The rows come from 4 hidden closed curves, with some noise, and rows from the same curve form a group. Each curve winds through 4 dimensions. The rows are also pushed far along 2 directions, which tell nothing about the answers.
In the rows, 128 means zero.
Some rows, each with its group after it:
[127 104 108 125 109 102 150 110 119 125 131 145 115 137 128 113]	(1)
[124 132 140 113 145 124 123 134 118 117 132 135 134 122 129  97]	(2)
[132 146 150 121 144 115  94 130 143 144 117 130 177 127 130 130]	(3)
[132 108 122 142 126 144 151 133 142 119 115 143 111 138 137 134]	(3)
[120 114 137 107  98 126 135 114 113 103 138 130 105 145 119  98]	(0)
[122 129 131 122 112 134 169 118 109 118 131 153  88 152 118 136]	(2)
[151 129 135 148 185 137 173 136 145  99 147 224 107 139 154 104]	(1)
[138 121 135 158 148 101 112 129 168 138 125 160 179 132 145 122]	(1)
[122 111 128 107 115 118 118 126 118 116 121 124 125 130 128 100]	(0)
[121 141 139 109 131 120 127 133 100 116 137 150 103 135 126 113]	(2)
[119 140 148 106 116 136 110 126 114 120 134 105 127 127 115 116]	(3)
[118 126 135  88  95 166 181 113  75  76 156 145  28 152 108 102]	(0)
[139 144 134 142 133  93  86 120 154 163 122 133 189 130 134 152]	(0)
[116 127 140 133 110 110 118 128 125 128 127 135 127 142 125 131]	(3)
[130 112 107 152 124 133 133 136 134 120 139 127 102 121 140 133]	(3)
[142 128 102 138 161 115 123 130 140 149 128 122 160  99 140 129]	(1)
[113 112 114 143  96 139 126 132 119 114 143  90  91 122 124 131]	(3)
[140 128 128 101 140 131 122 130 124 131 104 144 133 133 133 125]	(3)
[159 129  90 141 183  81 118 126 149 166 118 171 186 106 156 132]	(1)
[146 138 137 130 141 111  84 116 158 141 138 126 189 120 135 118]	(0)
[140 107 112 141 151 128 128 139 146 122 123 142 133 116 148 110]	(0)
[114 119 132 131 101 132 162 120 115 119 128 130  95 146 115 136]	(2)
[125 135 140 105 141 120 131 129 112 119 128 150 128 132 126 104]	(2)
[138 138 136 124 171 110 111 138 138 132 126 156 166 115 141 103]	(2)
[145 151 141 130 167 123 104 134 144 133 135 153 163 120 141 122]	(3)
[115 127 132 126 117 158 143 133 108 100 152 104  81 121 119 114]	(2)
[150 133 129 146 188 103 169 137 137 121 129 250 122 147 157 116]	(1)
[155 119 109 131 181 128 132 143 143 119 124 177 134 114 158 104]	(0)
[149 116  98 120 152 120 163 116 118 118 141 172 110 124 140 104]	(1)
[120 112 135 125  91 154 149 111 120  91 157 112  85 139 117 102]	(0)
[106 129 134 137 103 122 108 139 113 124 139  99 109 124 120 132]	(2)
[130 110 112 127 117  94 128 113 129 138 125 138 145 132 130 117]	(1)

New rows, each followed by its group:
[113 117 108 116 106 133 130 122 107 132 131  66 120 106 112 122]	(1)
[131 127 136 131 134 158 134 131 140 115 130 116 125 125 128 124]	(3)
[142 118  96 128 157 127 178 126 111 118 140 171  92 119 139 115]	(1)
[176 132 117 182 200 103 147 131 184 134 141 252 158 139 175 135]	(0)
[114  96 118 107 100 171 175 130  93  76 141 115  39 131 120  91]	(0)
[133 137 142 136 141 145 106 133 152 132 128 104 162 117 129 130]	(3)
[142 139 127 126 154 148 135 124 141 135 131 122 148 115 128 130]	(2)
[ 94 116 146  89  73 155 158 116  78  86 143  90  60 143  96  94]	(1)
[117 136 141 101 126 135 131 131  95 106 140 129  97 128 119 102]	(2)
[ 93 116 154 105  68 152 167 118  88  85 139 115  53 162  99 109]	(3)
[126 124 114 123 126 154 147 137 110 115 131 118  84 120 127 132]	(0)
[127 117 107 114 111 110 111 132 108 133 118 124 109 126 132 132]	(3)
[119 113 134 142 136 127 158 139 121  98 143 165  92 136 135  99]	(2)
[137 137 125 131 132 148 122 125 136 124 145 112 127 117 128 132]	(0)
[136 117 103 120 125 109 112 134 116 135 117 139 114 125 140 133]	(3)
[138 114 119 122 149 110 111 136 137 128 114 148 149 120 145 105]	(0)
[137 114 103 145 141 128 143 126 138 130 137 123 131 110 135 123]	(1)
[116 126 137 161 137 101 124 142 147 146 114 142 158 132 135 142]	(1)
[130 117 123 153 121 119 128 126 147 130 132 137 133 135 135 137]	(0)
[124 132 120 104 126 127 121 136 104 134 113 122 112 126 126 136]	(0)
[117 138 143 106 123 110 116 130 103 126 127 134 125 133 121 116]	(2)
[144 137 126 113 150 167 184 119 114 101 146 165  80 133 127 120]	(2)
[146 137 127 115 156 159 178 119 123 110 139 168 100 133 129 119]	(2)
[ 89 117 145 140  85 116 126 135 117 133 117  84 126 138 107 136]	(1)
[147 136 129 157 149  92  88 123 171 158 126 151 199 127 145 144]	(0)
[134 124 134 143 120 114 130 116 142 125 139 156 134 145 133 128]	(0)
[143 136 131 112 154 142 176 118 119 113 132 187 104 143 130 117]	(2)
[128 138 125 146 127 137 110 133 139 142 134  92 141 112 125 150]	(2)
[144 146 130 111 152 135 144 119 126 135 124 151 139 130 127 133]	(2)
[137 134 145 153 154 135 146 133 150 115 141 177 130 139 140 123]	(3)
[119 122 133 111 114 106 131 121 112 127 125 138 128 139 121 111]	(1)
[109 133 142 114 103 101 106 126 112 141 116 110 143 137 114 130]	(2)
[110 109 123 110 100 106  91 134 119 141 102  84 149 122 122 118]	(0)
[121 131 130 116 118  72  28 132 149 185  88  61 239 106 126 137]	(0)
[127 136 135 137 109 111 111 118 135 142 130 125 145 140 123 146]	(0)
[125 121 135 118 120 121 133 128 126 128 108 151 122 149 128 129]	(3)
[149 126 110 141 160 148 138 138 137 113 144 153 107 114 148 122]	(3)
[136 111 108 108 125 126 164 113 105 108 142 150  93 129 127  99]	(1)
[126 129 124 143 121 152 150 127 128 120 140 118 101 127 124 141]	(2)
[136 113 126 151 128 128 141 122 148 114 143 151 123 136 138 118]	(0)
[140 147 134 126 131 137 105 117 138 133 145 111 149 120 126 135]	(0)
[118 127 138 120 116 114 147 124 109 122 126 156 105 149 121 124]	(2)
[117 143 138 120 121 109 106 136 106 129 133 131 118 132 125 130]	(2)
[129 126 117 157 129 121 107 137 142 132 143 113 133 113 138 135]	(3)
[129 113 136 150 127 114 134 123 151 119 134 155 141 140 136 114]	(1)
[125 140 122 131 122  61  19 135 149 196  93  71 237 105 133 158]	(3)
[ 99 149 136 116  74 125  69 127 106 156 125  26 141 115  98 165]	(2)
[168 134  98 130 186  99  87 142 152 160 105 171 177 107 165 140]	(3)
[124 127 142 113 102 130 108 109 129 117 144 100 139 131 117 107]	(0)
[114 128 139 146 131 133 136 142 132 126 128 116 129 125 125 130]	(1)
[114 133 142 131 132 139 138 140 119 121 129 118 117 124 121 124]	(1)
[133 120 121 111 125 126 127 115 123 120 138 120 133 121 126 103]	(1)
